All groups share one centre, and each spreads out both ways along 11 directions, with some noise.
Known rows, each followed by its group:
[ 15 -37  36   5 -25  28   7  -2  10  -2  -2   9 -36  15  18 -12] -> (5)
[ -1 -17  28  25 -10  47  -2  -4  41  28  17  13 -18  14  18  -8] -> (1)
[  6   8 -23  14 -13 -28 -26  14 -15  31 -23  41  19 -17 -30 -35] -> (5)
[  3 -29 -45 -18   9 -37  -8  25  -6   3  34  -4 -34 -42 -28   8] -> (4)
[ 33  18  48  36 -14  19 -18   3  42  21  13  42  44  -2 -23 -44] -> (1)
[ 13  17  15 -16 -18  14  -3   7  -9 -43 -26  -7  12  -1  49 -14] -> (4)
[-19 -29  -9 -16 -10  26  19  51  33  11 -21  27  28  16  44 -57] -> (0)
[ 40 -29  14 -25  -2  -8 -20 -15  15  43 -29   3  30  37 -20 -65] -> (0)
[-11 -35  13 -20 -15 -31 -35  -2 -31  32 -49 -21 -16  -4 -21  48] -> (1)
[ 12 -33  30   0  -4  -4   8  10 -12  35  21  24 -29  -4 -72   4] -> (5)
[ 11 -29   7   8 -31   2   5 -15  16 -38   1  13   4 -21  19  16] -> (5)
[  6 -10   7  27 -20  14 -27  31  25   7  19  32   1 -16  -6 -30] -> (4)
[-20 -38   3  28 -13   3   9  21   5  44   8  36 -17   7 -19 -40] -> (2)
[-37  -8 -18 -33  13 -19  38  32 -23  25  17  27 -31  30  20 -21] -> (4)
[ 36  -1  26 -36 -23 -21 -20 -21 -16  24 -61   0   7  -4  -3 -18] -> (0)
[ -2 -25 -36 -21  37  -9  33   9   1  42 -18  -7  18   3 -13   8] -> (4)
[ 13 -53 -26 -38 -14   1   0  19 -18 -25 -16 -20 -28 -36 -40  18] -> (5)
[ 31 -37  11 -14   8 -39  31   5 -45   3   8  13 -37  16   3   3] -> (1)
[ 47  -1   9  29  -2 -18 -52 -17  16  19 -19 -37 -12  19 -47 -64] -> (1)
[ 22 -33  22  -3 -15   5   7 -17  12  41 -60   8 -17  28 -16  -8] -> (2)
[-11 -26  23  11   6 -18  -3  -7 -39  40  18  22  13  18  -4  11] -> (2)
[-15  -2 -21 -12 -26  -9  38 -25  -8 -12 -35  24 -33  -4  27   7] -> (5)
[  0  60  -6   8 -30  -3  -1 -38 -17  21  26  72 -13 -51 -20 -19] -> (1)
[  8 -23   3  -5 -42 -20  -9  13 -37 -17 -16  -1 -67 -41 -54 -13] -> (3)
[-36 -25 -15  18  -5  -6   6  22 -19  63 -38  -4  -8 -32 -46 -22] -> (3)
[-39  38   0   1   2 -46  17 -15 -34 -15  51  22  -2 -17 -39  29] -> (5)
[ 11   7  12  -8  18 -31  -3 -17 -16  63 -25  10  34  -1 -16  10] -> (1)
[-43  28 -10  16 -27  19  -9   2   3   5  -5  32   8 -11 -23 -28] -> (3)
[ -9  -3  27 -11  -1  -2  27   1 -26  -3  33  -4 -45 -20 -39  19] -> (0)
[ 11  18  21 -22 -21  -6  23 -21 -20 -39   1   1 -38   0 -82  -7] -> (3)
[-15  15   0  -9  -5 -28  30  -7 -25 -12  20  12 -44   0 -38  -2] -> (5)
[ -3 -11   6 -20 -32   7 -36   6 -40   6 -12  23 -37 -14  32  38] -> (3)
[-35   3 -20   7   6   1  16 -16 -23  22   9   7 -41   8  -9  27] -> (0)
[ -9 -29   7  25 -11   3 -13 -10   6  28  22  27 -48  -4  -7  68] -> (2)
[-14   5  -7  41  -4   2  -8   0  -4  63 -28  43 -14  25  13  -8] -> (0)
[ 14 -12 -13  27 -17  -9 -31  10   1   3 -19  -5 -34  20  44 -78] -> (5)
[-17 -15 -19  17  11 -18  -6 -32  -1  41  23  -3 -36  -1 -37  35] -> (0)
[ -4 -28   1  24   7 -55  31  -8 -16  14   8 -22  -4 -18 -57 -45] -> (3)
[  4 -29  16  28 -34  -1 -31  33 -20  47 -30  29 -21 -22   1 -39] -> (3)
[-12  -7   8   2  -9 -14  40  28 -27  -9  49  69  -5 -17  -5  -3] -> (1)
[ 19  -2  37   0  20  -7  10 -10 -26  35  11  15  -3  31   5  28] -> (2)
[-57 -11 -10 -10   7   8  47  13   3  18  19   7 -17   1 -31  12] -> (1)
[-31 -18  29 -24 -46  25 -27 -18 -24  17 -40  29  -2  29 -10  10] -> (2)
[ -7   9  54  19 -28  22  12  -6 -24 -14  -3  46  24  41   1 -32] -> (4)
[-23  10  -8   9  -2 -43   0 -35 -26  -9  23  -1  19  -6  16  -7] -> (3)
[ -7  29  12  -9  29 -18   3   6 -66  19  31 -15  16 -10 -30 -13] -> (0)
[-23 -10 -22   4  20 -10   9  34   9  20  41  10 -10   9 -34 -23] -> (2)
[  1  17  22 -17  19 -17  42 -29  -9   8 -12  -8  17  22   9  18] -> (5)
[  1  -1 -34  -5 -18 -26  -9   3  -2 -15 -14  33  36 -57 -41  22] -> (5)
[ 14 -39   2   2 -29 -15 -15 -24 -12 -37  10 -22 -49 -16  17   6] -> (5)
[-27  14  29 -11 -39   7 -20  14 -18 -15 -27  30  25 -14  -9  11] -> (1)
[ 23 -44  -4 -40 -38 -20 -35  -3  31 -13 -44   6  34  -2  22 -36] -> (0)
[ 27  47  -2  -9  37  -4  14   5  50   6  42 -35 -15 -40 -28   4] -> (2)
[ -8   5 -32 -26   7  10  33 -23  -3  -6 -43 -10 -23  45  16  -8] -> (0)
[ -4  -6  32  56 -35  21 -14  26  -8 -28  18  25 -20   6  28 -52] -> (4)
[-18  21 -16   2   9 -20   6  24 -49 -23  34   2  -6 -16 -18 -22] -> (0)
[-23  18  16   5 -15  49  -5  34   0   4   1  46  21  13 -33 -19] -> (3)
[  3 -10 -11   1  46 -41  13  15  42  18  36 -37  18   8  -6 -13] -> (4)
[-21  18  38  30 -42  42 -18   3   3  -8 -16  38  14  12  34 -25] -> (4)
[-29 -33  18  21   4 -15  21  -1 -22  48  -2 -11   7 -25 -57  -2] -> (3)
[ 13 -20   9 -12  26   7  14   7  22   9  -4 -32  25  13  10  -1] -> (5)
[ -2 -28 -18 -19 -21 -13 -14  -6  28   5 -23   1  -2  -9   4  -3] -> (0)
[ 57 -29  66  -3 -25  -3   5  20 -30 -42  -8  14  -4  18  38 -30] -> (3)
[ 14 -26  38  43   5 -11 -11  17   2  34  41  13  -5  11   1 -29] -> (4)
[-26 -14  48  -6 -11 -19  18 -18 -23   4  55  15 -40  16 -11  28] -> (4)
[-24  -6  38  46 -46  32 -28  -8 -15 -31  27  28   4 -18   9  13] -> (4)
[ 47  15  10   6   1  -3 -30  12  42 -35  -6  -8  36   7 -10 -16] -> (2)
[-16  -6  23 -12 -36  -8 -34  -4 -31 -29  28  17   7  -3 -39  -9] -> (2)
[-19 -11  10  -4   1 -18 -17  -4 -24  45 -20   4  18   2 -10  21] -> (1)
[ 82   0  32 -12 -29 -21 -49 -19  11   4 -21   7 -56  -7 -25  -2] -> (3)
[ 22 -25  28  14 -12 -47 -17 -14 -32  -3   4 -24   6 -43 -61   1] -> (3)
[ -8 -56  20  26 -13 -14  40 -19 -31  46 -10  22 -33  -9  13   7] -> (2)
[ 11  -2 -10 -21  -1 -31  -5  -7 -30  -2 -14 -25 -33 -16  10   5] -> (4)
[  1   2  32 -25 -30  24  21  21  39  -7 -51   8 -14  -7 -41   4] -> (1)
[ -4  -5  -7 -32  -7   2 -55 -50 -15  14  21 -20  21   0 -32  -7] -> (0)
[  3  21  25  11  -1  25 -14  18  22   1  21  19  27   1  10 -17] -> (2)
[ -7  20  17 -26 -42   8  11  16 -19 -16 -18  47 -50  20   1 -42] -> (4)
[ 11 -29   9  14  32 -12  32  -6  -8  18  55   4   1  24  13  -7] -> (1)
[-27  -9  -6 -32 -19   5  17  -2 -24  -4 -41   2  -1  16   6 -25] -> (2)
[ 13 -20  24  36  15   9 -28 -20  17  71   3  -9   7  30  -5 -22] -> (1)
[  5 -22  14 -23 -18 -43  35 -31 -56  -5 -26 -17 -15 -16 -21 -32] -> (2)
[-15 -38 -12  14 -13   6 -40  59 -37  58 -22  34  -7 -16  35  -6] -> (3)
[-34 -14  29  -9 -37  36   0  39  12  23   2  35 -14 -36  13 -10] -> (0)
[ -9  51  13 -15   4   9 -15   7   9 -61  16 -46  13  14  42 -24] -> (5)

New rows. What belongs after each?
[ 11 -23 -12 -10  18 -20 -25  20 -30  24 -11  -7  45  -5 -10  -8] -> (5)
[-16  34   0  11   4 -49  17 -26 -22   3  16  29  24  -3 -12  12] -> (5)
[ 28  47  12   0 -33   8 -21  -7  16   1 -20  54  27 -40   6 -18] -> (1)
[-21 -24 -47  26 -22 -11 -54  15  -3 -34  29 -23 -50 -17   3 -19] -> (1)
[  9  -8 -34  14  10 -12  10  37  -5  18   9  40   2   4  41 -45] -> (1)
[ 28 -17   6 -11  -8 -14 -14  -1 -15   7 -23   4 -14   0  31  10] -> (1)
[  0 -38 -21 -11 -14 -69   9 -25 -60 -22  -8 -20 -22 -24 -31  -4] -> (2)
[ 27   7   3  40  -3 -39 -23 -28   1  14 -17 -17   6  -5 -72 -32] -> (4)
[  9  13  18  19 -36  15 -16  24 -27 -25 -31  49  24  15  49 -54] -> (2)
[-53   3 -27 -27  11 -20  45  17  -1  -7  28  13 -19  22  -9  -8] -> (4)
[-39   4 -10 -13 -36   7 -15   6 -14   0  17  47 -21 -19  -8  14] -> (4)
[  9 -70  -8   0   9 -17  16 -16   2   9  16 -38 -37   2  12  15] -> (5)
[  8 -45 -15 -17  38   0   8  44   5  34  35  17  52  -9  26  15] -> (4)
[-45 -23  32 -31 -31  34 -29 -24  41   3  28 -13   4 -13 -65  37] -> (2)
[-14  15  21   2  -9  17 -20  14 -14  32   8  39   7  23  -3 -18] -> (2)
[  5  32   6  28 -22 -27  12  29 -57 -34 -14  38 -30  -3   7 -25] -> (0)
[ 12  22  -8  11 -27  -7 -23  26  23 -13  10  51  21 -48  -2 -19] -> (1)
[  6  -7  -2  -6 -19  -6 -40 -19 -11 -22 -34   1  22   6  20  41] -> (2)
[-28  19  11 -34 -42  -4 -14 -25 -45  -7 -24   0   5 -26 -11 -28] -> (2)
[ 25 -22   9 -11 -38  14 -57   5 -36  23 -50   1 -27  -4   6 -32] -> (5)
[ 40 -51  -5  -4  14 -23 -17  35   6  51 -24 -28 -33 -29 -54   9] -> (3)
[  1   0 -49   6  -8 -11 -21  -9   5  14  12  13 -45 -38  25   2] -> (1)
[ 36 -30  62  26   7 -10  16 -11  19  20  27  15  20  35  38 -21] -> (3)
[-37 -10  22  10 -11   8  47 -23   7   7  48  21 -43   4 -64   5] -> (3)
[  3   2  -5  20 -36   8 -33 -25  17  40 -49  23 -28  -4  33 -22] -> (5)
[ 14 -18  30  11 -16 -33   2  29  -1  45 -11  19 -30 -43 -31  -3] -> (0)
[ 37   9  12 -19 -45  -4 -22 -12 -28  35 -71  39 -63  -2   5 -19] -> (1)
[  1 -17  14  57 -24 -24 -21 -15 -18  45  -7  60 -29  18  -3  13] -> (0)
[-17   2  45  19 -31  21  -8 -23 -46   9 -15  36  15  15  14   9] -> (4)
[ 44  -9  14 -17 -31 -24 -31   6 -43 -12 -37  25 -15  -6  41   5] -> (1)
[ 12  25  -3   8   5 -31   5  -1 -43 -20  11  -3 -24  -7 -32  -6] -> (0)
[  3 -10   3   1   4   9  -3  -4  39  23 -20 -25  11 -22  -7  15] -> (3)
[-39  52  -8  12  10 -19 -10  -1 -20  26   8   1 -15  31  38 -40] -> (5)
[  9  10  16  -5 -22   7  18  17  20  14 -36   5 -42 -25 -14  -5] -> (0)
[ -7 -57  32  28   2   4   7  15   6  14  47  -2 -36  27 -29  -3] -> (1)
[-26   1 -18   2 -21   3  16  45  26 -41  12  15 -19 -21 -44 -33] -> (1)
[-15  -6   4  -2 -27 -21  16  47 -19 -54   1  22   7 -34  38  -1] -> (0)
[-37  10  -8  16 -24  -8 -13  21 -57  -9  18  42  -6  -7  18 -14] -> (0)
[-27 -31 -13   9   5 -32 -32  15 -55  63  32  16 -30 -13 -49   6] -> (5)
[ 22 -35  32 -28  -4 -19  36  10 -40   0 -28  -1 -37  34  -9   0] -> (1)
[-32 -62  10  -3 -24   3  27  32  12  36   6  43 -36  -1   9  -3] -> (0)
[-15 -14  -2  -7  20 -29 -18  -3 -23  78  19  -9   9 -27 -37   8] -> (0)
[-32  -6 -30 -37  -8  10  11  -1 -11   4  -5  29  12 -17 -20  35] -> (4)
[ 61 -17   4   3  12 -39 -20   0  19   0   4 -40 -19 -29 -33 -12] -> (4)
[-45 -20  16  42  18 -36   4  23 -31  19  76  18  11  27  23 -21] -> (4)
[ -2  33 -13 -17 -19  -9  14 -33 -19 -54  47  18 -19 -47   1  16] -> (1)
[  3 -35  62 -10 -32  16  11  13 -12   8 -22  24 -32  21 -15  16] -> (1)
[  8   4  11  40  -2 -16 -21  -5 -10   6  -6  -7  26   6  -1 -29] -> (4)
[-21 -39  -2  22  14 -32  33   6 -43  38  24  19  -4   2   9 -11] -> (2)
[-43  -8 -19  18  -4  -1   0  26  -1  23   8  23   2 -23  24  13] -> (0)
[-14 -49   9  12   3  -3   6  25 -41  56  -9  25 -36  48  22 -20] -> (1)
[-54  26   4 -11 -20  10  -1 -28 -28 -21  16   3   6 -19 -10  26] -> (1)
[ 62 -15 -11 -40   1 -14 -11  23 -17  25 -42   0 -23 -18   6 -21] -> (4)
[ -9  -6  13   1 -29  -4 -16 -12  12 -17  26  -6 -15 -46 -34   3] -> (2)
[ -4 -47  14  41   4  -2 -11  59   2  17  23  15  39  -9  20 -33] -> (3)
[ 47  33  33 -19  10 -26  11 -15 -22 -29  22 -17 -15  -5 -25   4] -> (2)
[-33  18  -6  -2  18 -27  36  -8 -11  -5  34  10  12   1  -6  22] -> (5)
[-33 -12  18  22 -14   4   7  43 -28   1  52  43  -9 -14  -3 -21] -> (0)
[ 25  -2  49  -3 -24  14 -31 -24  -2   0 -35 -15   1  15  -3   7] -> (1)
[-11  46 -23  -9  -7   8 -16  18  27 -21 -23 -13  -1  -4  14 -41] -> (5)
[-21  -8  34  24 -18  -8   6  19 -33 -31  63  44  11   2 -32 -23] -> (1)
[-11 -10   9 -12 -22  13   4 -18 -21 -14 -17 -23 -57  21  -3  -5] -> (1)
[  1 -35  12   7  -8  17   2 -19  38  41   7  14 -30  21 -28  -1] -> (0)
[ 28   4 -26 -20   9 -47 -12  32 -29  21 -19  -7 -38   0  22 -56] -> (4)
[ -8  17  -4  -1 -35  -2 -22 -14   8 -24  -4  11 -15 -35 -10  12] -> (5)
[ 20 -38  27 -15 -29 -25 -16  24 -11 -26 -28  -9 -27  -5 -32  17] -> (1)
[ 38  28   7  17 -20   6 -11 -17  39  39  -8  35 -27 -21 -45 -46] -> (1)
[  1 -16  17   4  25 -18 -14  -1   3  13  47 -39  -3  -1 -26  12] -> (5)
[  3  38  30 -21 -19  10 -37   7 -46  -8 -26   8  18  12  11 -24] -> (5)
[  2 -15  15 -61   2 -16  10 -15 -40   3  12  10   4  -9   7  57] -> (4)
[  0  42   4  -9   6 -51   1 -19 -57   6 -13  21  27  11  -8 -14] -> (5)
[ 35 -30  38  42 -21  14   3  20 -46  29 -16  55 -10  24 -23 -59] -> (4)
[ 36  15  15 -53  14 -32  20   2 -21  -6 -25  -5  12  29  14 -25] -> (4)
[ 17 -26  24  23 -17  -2 -40  -3   7  44 -16  -1 -34  13 -32 -21] -> (1)
[ 18 -20  -1   3   2 -19   6 -15 -28  87 -61  26 -45  38 -18  -9] -> (2)
[ 12  20 -23  -5   5   8 -28  15  29   8 -42   1  23  21  12 -12] -> (2)
[  2  16  -3 -25  16 -15  23 -30 -19  32 -32 -26  -7 -16  18  22] -> (2)
[-37 -13 -28  10  17 -38  28  13 -20   5  48  21  -3 -12 -25  10] -> (5)
[-14 -16 -12 -15 -16 -11  22 -22 -21  32 -30  35 -12 -21 -22  39] -> (5)
[ 20   4   7  12  13  27 -26 -34  35  17  -7   0  51  53  10 -23] -> (0)
[-44 -42 -61  12   1 -30  39  17 -10  -8  21  42  16 -34   3  20] -> (5)
[ 30 -28  17 -14  -6  -2  32  20   0 -21  22  17 -62  26  -3 -15] -> (3)
[  6 -41  17  17  28 -24 -23  24  -9  21  66 -14  23  -6 -43   4] -> (5)
[-30  20  49  -7 -10   7 -14 -42 -42  49 -42  -7  28  32 -29   0] -> (1)
[ 37  14  13  -3 -18 -10   9  -6  -5  40 -36  38 -36   5 -34 -46] -> (1)
[-35  24 -28 -12  -9   0  -1  15 -44  -3  18  48 -24  18 -18 -11] -> (3)
[ 13  28  50 -24  17  17  11   3  11  -5  50  -1   5  17 -29   4] -> (2)
